All groups share one centre, and each spreads out both ways along 15 directions, with some noise.
(in the rows, 128 means zero)
Some rows, each with its group after it:
[200  66  79  85 139 125 117 131 103 173 155  99  98 104 122 103 106 171
 113  95 152 154 107 113 113] -> Q185
[ 75 190 117 181 142  91 100 124 127  83  86 129 162 143 176 123  89 113
 152 122 120 156 128 117 129] -> Q185
[165  54  91  66 136 117 147 164 157 124  69  98  93 132 130 172 106 138
 122 104 120 146 170 128 159] -> Q262
[109  94 135  76 114 102 148  91 107 120 153 150 101 114  90 142 154 122
 137 119  75  61 157  80 141] -> Q364
[155 119 146 186 106 175 153 157  93 156 182 120 134 109  81  94 189  98
 120 115 163 131 119 145 147] -> Q339
[154 117  81 131 125 153 140 154 105  92 109 139 112 118 128  88 157 138
  83 146 172  71 153 167 168] -> Q339
[ 98 142 102  98 128  92 131 122 135 167  72 111 105 152 155 130 137 161
 154  74  81 108 164 103 138] -> Q262
[110 128 144  89  73 153 136 134  91 152 122 110 149 185 145 151 113 156
 126  86 135 131 146  89 111] -> Q766
[112 168 178 141 104 164 151 133 100 147 129 124 129 125 151 130 110 123
 116  91 165 132 104 129 129] -> Q364
[140 151 176  74 108 149 144  80 133 157  94 116 103 101 129 116 136 145
 103 116 117  79 133 102  90] -> Q262
[ 89 125 107 143 145 209 108 171 116 154 112 158 118 122 142 146 111 130
 106 134 159 102 139 147 103] -> Q766
[118  23 182 123 123  97 157 135 146 111  90 153 122  96 150 140 132 145
 109 115 175 115 100 173 160] -> Q185
[161 160 115  60 105 167 160 143 134 131 136 147  99 152 123 107 178 159
 117  84 132  48 120 136 203] -> Q766
[110 123 145 100 116 177 184 171 136 214 146 158  43 132 128 172 130 127
  65  97 126 114 117 155 161] -> Q185
[ 75 132 117 174 143 107 111 117 142  98 106 152 126  82  80 136 165  99
 159 118  56 136 130  79 141] -> Q185
[102 211 109 155 137 106 103 149 145 112 116 130 204 182 183 113  66 115
 131 100 141 103 139 125 123] -> Q185
[124  97 137 173 128 107 155 167 106 130 145 122 135 147 148 145  97 101
 126  88 156 136 105 151 156] -> Q262
[103 103 119  98 124 153 156 159 117 113  51  90 121  91 118 174  81 127
 151  82 141 119 207 102 149] -> Q364
[138 124  97 164 123 146 129 171 133 164 166 125 120 131 100 149 100 129
  85 147 135 188 110 141 119] -> Q766
[150 139 144  92  99 121 139 106 113 154 160 114 153 147 105 118 114 181
 142  80 106  53  98  97 107] -> Q766
[128 123  48 138 151  96  84 129 123 106 112 127 158 151 143  86 147 180
 168 147 126  98 157 146 133] -> Q262
[160 131 121 145 133 134 115 117 115 107 143 121 118 129 107 131 128  74
 110 122  79 113  93  75  86] -> Q364
[140 119 107  84 129  99  95  94 131 152 165 167 121 144 163  78 149 126
  72 167 145 154 137 122 112] -> Q766
[139 128 163 162 103  61 180 143 145 126 132 104 141 171 130 153 109 140
 136  92 107 127  82 156 171] -> Q766
[173  81  68 150 140 143 104 125  42 133 147 118  74 145 162  81 159 158
 126 118 149 103  75 144 109] -> Q262
[108 166 131 197 148  76 142 132 132 130  95 110 156  87 161  93  70 156
 123 130 186 121 136 191 140] -> Q339
[207 162 148 134 110 136 147 111 142 136 117  73 114 122 104 106 135  97
  79 152 115 144 123 121  87] -> Q339
[128 116 106 143 135 110 165 139  85 101 104 125  71 104 155 128  89 150
  96 120 159 102 111 165 168] -> Q339
[149 100 155 154 134 124 137 118 105 120 187 122 135  92 106 130  98  83
 104 171 163 157 130 139 103] -> Q766
[ 95 146 115 177 126  53 148 147 146 123 144 164 154 145 154  89 143 186
 135 120 165 126 100 206 223] -> Q262
[128 174  99 157 151  99 104 139 168 145  57 115 134 108 168  91 102 129
 103  91 126 165 121 121 125] -> Q339
[126 177 138 178 133  89 114 112 120 158 146 104 135 194 159 115 162  93
 179 100  78 166  95 113 109] -> Q364
[154 143 132 108 153 115 136 127 174  99 108 136 127 105 127 130  95 105
 106 119 114  73 116 124 138] -> Q766
[178 178 156 124 102 185 173 156 123 118 136  80 120 143 106 160 100 112
 123 104 138 141 103 128 144] -> Q766
[142  85 120 120  89  96 178 147 106 151 140 121 101 140 110 149  89 141
  47 119 126  93 138 129 134] -> Q364
[151 158 118 103 165  93 119  97 170 112 122 152 101 136 147 105 150 118
 123 141  82  51 105 138 132] -> Q766
[137 115 113 124 111  81 150 129 100 104 144 145 122 147 150  94 149  85
  91  97 134 106 144 114 182] -> Q262
[ 83 143 144 168 137 102 119 121 136  91 151 178 146  89 132 120  97  98
  94 145 144 149 101 125 146] -> Q364
[101 177 129 146 121 132 120 130 113 127 132 123 150 196 160 145 106 132
 145 141 113  95 128 142  97] -> Q262
[137 124 118 128 118 168 159 145  98 158 123 117  59  65 100 131 131 134
  98 110 151 191 127 123 164] -> Q185
[198 131  96  88 151 140 132 144 134 171 175 113 117 141 144  98 114 126
 101 148 176 118 156 170 128] -> Q339
[118 111 141 194 129 116 121 133 113 113 166 148 149  80  99 125  92  64
  76 129 131 163 100  90 105] -> Q364
[107 118 102 147 139 176 121 128  91 197 126 152  37  64 126 116 133 185
  78 136 142 154  79 146 111] -> Q185
[125 114 128 189 169 149 101 128 106 115 106 100  96 103 148 163  84  80
 134 179 131 209 113 136  57] -> Q766
[133 187 152 123 147 145 142 156 174  97  86 113 133  97 148 168  35  70
  99 103 148 187 132 111 147] -> Q364
[120 173 179 127  96 110 189 123 139 122 164 124  97 135  95 180  98  91
  89 147  93 160 117 120 152] -> Q262
[130 141 100  99 163 117  94 141 195 143 108 149 142 135 161 126  98 153
 118 144 142 151 129 155 127] -> Q364
[190  64 142 117  96 145 171 166 144 110  82  69 120 130  93 178  97 161
 109 112 138 141 102 146 136] -> Q766
[ 71 118 177 174  89  95 152  99  85 110 141 139 158 122 112 111 181 137
 162 134 130 105 144 133 146] -> Q364
[ 89 164 129 133 129  80 143 114  67 150 177 158  98 216 223 105 140 115
 129 123 144  92 127 170 157] -> Q339
[132 127  93 122 134 122 142 119  48 156 178 100  83 125 130 123 112 154
 166 107 136 127 140 124 138] -> Q364
[165 168 128 193 129 145 109 148 172 199 137  96 162 135  87 109 149 108
 114 118  91 152 104 115  67] -> Q262
[124  98 156 175 113 123 168 130  91 125 110  85 109  78  98 143 127 109
 138 128 146 185 150 134 138] -> Q185
[ 68 129 176 134 126 131 101  73 119 124 108 155 126  72 124 100 202 151
 193 119 118 174 112  99 135] -> Q364
[151 122 106  80 122  53 137 124 163 129  80 104 107 209 177 151 114 135
 124  91  67 126 121 112 142] -> Q339
[183  78 144 142 150 105 117 102 137 127 118  89 116 101 134 117 122 184
 162 172 161 177  76 188  96] -> Q185
[134 133  86 151 181  89  97 152 165 135 154 157 140 146 156 106 132 114
 158  93 116 131  88 143 163] -> Q262
[ 85 160 105 129 125  69 132 130 132 115 108 158 136 143 175 113  88 104
  75 117 132 119 165 115 157] -> Q364
[130 125 158 183 130 120 159 119 136 141  61  88  90 120 127 153 115  98
  76 198 100  93 160 171  55] -> Q185
[171 130 119 198 166 111 129 168 171 170  88 116  91 149 169 120 140  70
  98  65  92 144  49 141 122] -> Q339
[ 58 120  99 124 152 112  64 103  90 172 173 172 148 150 173 112 121 136
 153 143 132 142 153 105  76] -> Q339
[107  96 103 133 124 109 117 130 131  98 146 191 155 114 110  91 156  84
  57 146 127  50 170 107 140] -> Q364
[ 69 169 125 126 137 163 133 156 133 148  96 150 151 137 144 123 150 139
 171  72 133  45 169 135 163] -> Q766
[142 153 184 112 143 132 121 126 145 158 135 122 177 156 191 124  69  97
 127  88 173  89 113 138  83] -> Q262
[107  97  92  84 122  77 139 158 131 119 139 163 113 145 160 145  88 116
  92  77 138 181 140 100 206] -> Q185
[135 127 155 168 109 214 127 149 120 137 106 136 107  88  96 135 136 123
  75 116 131 124  62 115  94] -> Q339
[112  99 137 171 150  36 103 130 139  88 104 108 220 161 179 132  55 117
 181  90 139 110 124 127 105] -> Q185
[131 170  59 159 133 150 111 142  71 119 154 155  83 152 146  87 162 114
 104 104 109 108  86 110 156] -> Q339
[ 84 127 126 162 153  77  90 109 152 100  65 139 140 104 164 121 124 138
 168 104 107 185  98 106 135] -> Q185
[171 147 138 161 109 123 145 141 127 131 115  84 139 150 114 117 146  61
 103 101  98 135 137  95 110] -> Q364
[160 151  96 155 115  86 128 128 112 117 128 116 129 159 142  89 139  94
  86 108 107 123 122 103 134] -> Q262
[113 156 129 112 120 147 162 137 104 100  69 150  59 146 202 135 101 173
  82 105 157  74  71 177 176] -> Q339
[112 184 208 161  98 142 170 129 135 141 120 122 122 155 143 147 135  97
 114 101 119 136  84 139 136] -> Q339
[152 154 110 120 136 107 146 154 141 124 138 114 147 190 148 147  81  79
 101 117 105  49 159 130 117] -> Q185
[151 121 150 115 136 115 155 159 192  65  87 139 143 123 130 145 126  46
  99  94 121 116 133 117 190] -> Q262
[ 87  72 128 135 140 100 131 123 102  96 106 120 133 100 127 157 105 131
 169 147 142 142 178 134 133] -> Q339
[121 104 121 168 138  42 151 115 129 118 141 140  73 150 128 154 125 131
 120 126  55 127  53 137 149] -> Q766
[145  46 134 100 137 110 133 109 104 174 144 139  62 124 150 121 167 165
 136 110 130 132  76 147 131] -> Q185
[101 160 177 167 121 155 156 158 156 123  60 123 134  84 143 142  92 134
 118  81 166 151  95 152 162] -> Q185
[111 141 139 120 151 123 119 127 185 130  95 172 143  78 149  85 149  91
  76 142 164 117 171 145 150] -> Q766
[120 174 184  89 145 153 130 113 177 118 106 114 164 124 146 150  97 143
 183 142 154 115 147 161 121] -> Q262
[151  39  84  99 135 126 131 142 126 181 126 127  63  85  88 147 125 143
  84 105  96 142 126  91 115] -> Q262
[ 87  86 126 190 104 114 105  99  54  83 115 136 144  91 117  83 184  95
 126 157 142 148 166  98 113] -> Q364
[111 150 113 181 169  91  77 108 129 184 118 128 123 134 182  94 125 141
 155 105 109 164  73 127  75] -> Q339
[ 97 172 131 156 165 134 117 133 150 110  64 143  77 136 190 157  97  98
 117 116  92 119  77 138 115] -> Q766

New rows, each followed by its group:
[ 98 146 103 128 136 156  95 116 121 125 114 134 130 135 114 147 119 135
 138 150  84  95 142  95  72] -> Q262
[174 147  93 188 135 128 129 161 158 106 102 108 147 107  90  85 172  89
 106 124 118 123 135 131 151] -> Q339
[ 96  81  65 110 130 121 100 170 125 138  57 138 141 170 194 129  91 187
 104 105 166 111 157 149 131] -> Q262
[137  89 127 174 144 188  94 147 100 139  97 107 143 131 142 117 161 119
 160 129 155 121 120 145  75] -> Q339
[107  84 136 176 147  88 134 149 122 169 139 129 113 139 144 156 103 119
 144  82 105 147  80 134 122] -> Q339
[ 95 192 100 147 119 135 126 143 113  86 138 154 127 151 151 138  83 137
  93 156 146 153 114 142 159] -> Q185
[101 178 166 192 153 127 122 130 194 101  62 115 150  82 111 150 112  86
 150 125  91 172 103 115 117] -> Q339
[119  85  74 120 138 188 103 171 114 133 166 142 109 108  99 155 135 141
 132 191 175 246 165 149 149] -> Q262
[175 130 110 129 143 181 124 140 114 131 148 129  92  98 123 111 123 120
  84 159 168 145 107 152 119] -> Q766
[ 88 125 140 159 122 155 123 142 103 179 107 146 137 104 156 104 120 152
 110  76 167  95 112 133 112] -> Q185
[127 140 172  82 106 145 123  84 121 135 150 146 151  88 130  83 144 122
  90 163 185 133 173 119 113] -> Q364
[103 133  98 135  95  84 126 104  67 113 120 103 147 137 134 117  81 194
 130 125 131 120 143 103 112] -> Q339
[126 119 146 136 128 182 143 140 110 142 136 143 104  58 108 108 155 120
 113 121 179 151 129 140 158] -> Q766
[122 123 121 138 122 188 113 166 157 138 106 162 117 122 119 130 163 103
  74 129 128 150 109 121 131] -> Q262
[123 135 129 126 112 148 127 152 176 187 159 142 134 126  79 154 117 181
 106 127 108 171  86 130 124] -> Q185
[ 89 149 113 164 123 104 135 132  72  86 151 158 134 161 164 102 146  78
 119 139 146 100 161 139 165] -> Q364
[110 170 145 163 122 140 127 132 125 161  88 108 121 119 152 120 122 172
 157  75 132 164  78 136 129] -> Q364
[172  86  55 117 152 125 117 150 116  52  73 111  78 147 141 147 124 113
 126 127  92 114 112 115 145] -> Q262
[123 131  73 199  99  85 135 163 116  64 123 159 132 146 126 100 129 138
  41 159 139 143  93 156 185] -> Q262
[ 94 153 112 167 148 101 112 165 174 169 123 169 143 141 159 111 135 110
 116  68 118 154  96 131 165] -> Q262
[ 87 139 127 148 118  76 121 130 161 156  99 144 137 130 152 112 140 115
 100 117 116 197 152 114 143] -> Q766
[105 124 108 106 128 126 113 130 121 153 177 146 122 119  99 150 112 122
 135 108  99 174 133  73 131] -> Q339
[123 178 113 132 136  99 158 160 131 150 136 109 133 165 158 146  68  93
 126  75 123 115 161 125 158] -> Q364
[132 161 162  99 122 136 125  84 134 149 127 129  96 126 150 111 162 192
 159 139 133 167  76 154 132] -> Q364
[129  97 113 169 131 128 146 148  92  72 101 108 124 134 125 118 190  78
 172 131 138 120 177 150 179] -> Q339
[135  58 162  40 123 103 114  93 174 164  85 112 131 140 145 157 123 194
 156 140 120 145 146 129  84] -> Q339
[133 155 120 147  98  87 168 141  96 178 104  75  97 178 161 143  83 170
 115  78 113 145 112 137 130] -> Q364
[140  96  83  95 116 182  91 146 101  82  75 156 124 144 171 101 146 119
  61 145 172 105 149 119 118] -> Q262
[133 124 151 144  85 124 167 128  61 187 113  61  99 171 144 146 123 153
 149  72 118 148 127 115 104] -> Q364
[135 122 107 118 150  83 158 128  95 201 155 144  45 126 187  91 140 120
  95  81 148 129 120 156 174] -> Q185
[134 145 120 126 105 113 157 121  85 174 125 104  68 158 144 131 129 154
 121  72  89 124  90 106 133] -> Q364
[151 126 119 125 154  68 145 100  93 108 105  81  75 178 188 135 138  64
 163 135  91 135 164 131 122] -> Q185
[ 91 116  87  85 100 109 109 136  86 173 163 155 149 178 163 109 121 197
 138  63 147 136 130  98 155] -> Q766
[145  22 113  96 108 101 136 151 138 171 140 131 142 137 107 129 149 140
  97 114 138 121 167 125 130] -> Q339
[119 116  73 121 117 117 138 143 115  99 128 127  88 157 109 175 100 154
 104 176  93 151 137 128 141] -> Q262
[112 141 140 134 138 124 138 172 180 158 142 160 143 164 159 138 132 116
 116 118 157 148 125 181 176] -> Q364
[110 107 149 104 108 116 178 150 159 133  49 122  91 139 140 167 127 173
 121  90 114  92 124 161 176] -> Q262
[115  87 115  73  93  80 131 125 108 181 147 144 120 219 173 133 144 116
  95  87  97 118 157  88 126] -> Q185
[ 96 136 108 143 124  50 151 107  72 103 130 130 105 135 158 114 112 117
 136  80 100 101 136  95 171] -> Q262
[164 148 122 155 121 126 122 132 129 156  80  85 135 183 153 126 105 142
 108 101  88  65  90 122  54] -> Q262
[159 140 116 133 157 105 173 130 142 144 128 127  32  76 127 119 146 107
  95 140 127 161 120 169 189] -> Q185
[156 119  90 133 111 139 119 149 184 142  53 108 126  92  87 107 155 172
  81 144 115 161 146 126 128] -> Q262
[114 135 127 173 133 138 142 119 115 171 117 127  76 108 115 124 142 125
  73 192 109  93 144 163  74] -> Q185
[189 163  99 153 138 139 143 145 130 106 122  88  96 133 109 139  98 155
 137 105  97 115  50 137 136] -> Q339
[168 162 159  96 134 144 133 112 141 116 108  77 131 133 136 139 120 135
 200  88 120 142 106 116 127] -> Q766
[123 138 135 105 121 189 134 120  78 104  99 125  47 167 170 179 118 106
 116 130 101 125  85 109  99] -> Q766
[126 127  94 130 102 114 131 131 132 102  83 119 125 142 115 141  94 173
  73 165 107 102 133 129 105] -> Q262
[ 97 105 115 142 140  96 143 170 132 185 158 158 106 180 161 157 117 109
 123  68 104 128 102 132 160] -> Q262
[152  88 145 140 171 103 136 155 153 152 166 120 148  95 122 140  95  70
 163  73 146 156 118 126 146] -> Q262
[ 97 150 165 105  96  75 174 124 128 115 155 157 136 143 151 138  89  90
  67 115 148 129 153 120 181] -> Q262
[158 183 133 122  89 108 184 140 137 111 106  98  93 140 114 142 110 125
  90  76  92 144  96 104 189] -> Q339
[168 131  63 127 155  80 130 129 128 119 148 102 118 108  87 112 119 166
 179  86  84  95 114 113 163] -> Q766
[159 155  57  80 144 136 105 121 120 133 156 129 136  93  96  74 140 141
 136 109 132 103 181  84 150] -> Q766
[138 133  91 125 145 130  79 142 169 132 100 157 143 195 185 106 144 131
  90 153 121 110 107 148  94] -> Q364
[136 118 139 145 120 102 114 116 124 118 151 119 159 157 151 133  88 128
 102 194 158 166 127 155  79] -> Q364
[141  79 137  66 146 103 119 104 180 170 118 138 105  80 123 141  97 149
  93 155 129 161 144 124  97] -> Q339
[140 176  96 142 147  83 158 139 108 102 137  82 105 127 146 158  22 140
 139 131 138 172 128 152 154] -> Q364
[127 172 147  96 142  89 140  95 125 111 132 132 120 146 172 105 142 117
 173  95 121  90 128 130 165] -> Q262
[115  73  66 101 173 119 105 133 113 140 142 151  67 108 128 149 129 104
 143 124  92 147 156  95 135] -> Q185
[ 97 132 155 110  77 135 125 142 164  73 112 149 197 189 123 159 130 129
  97 189 138 141 166 136 134] -> Q185
[155 140 170 119  92  91 193 156 164 175  86  97 111 145 160 125 122 119
  78  64 151 174 127 151 187] -> Q262
[158 182 155 110 130 147 133  95 123 139  94  92  76 131 166 141  85 157
 122 123 115 150  60 127  84] -> Q339
[161 144 144 125 124 129 148 125 152 211 146 113  86  98  98 109 173 108
 109  88  97 182 115 100 134] -> Q262
[114  77  92 144 125 159 126 157 102 125 139 134  95 107  98 174  89 165
  98 172 141 171 110 142 115] -> Q262
[ 68 140 112 140 163 124  93 124 105 156 147 157 140 116 176 120  81 134
 145 138 165 143 150 139 103] -> Q339
[109  73 137 132 130 134 120 130 151 147  72 148 102 111 142 132 161 136
  96 148 128 135 131 147 110] -> Q766
[125  87 108  86 131 177 121 157 133 138  85 134 119 152 141 132 184 135
 151 119 142  99 177 144 147] -> Q364
[118  81 110 123 139 117 122 128  85 111 121 106 122  92 129 134 113 129
 177 101 151 187 156 104 150] -> Q766
[177 159  99 108 118 133 115 135 150  98 155 135 173 111 116  69 128 165
  99 147 189 148 123 148 168] -> Q185
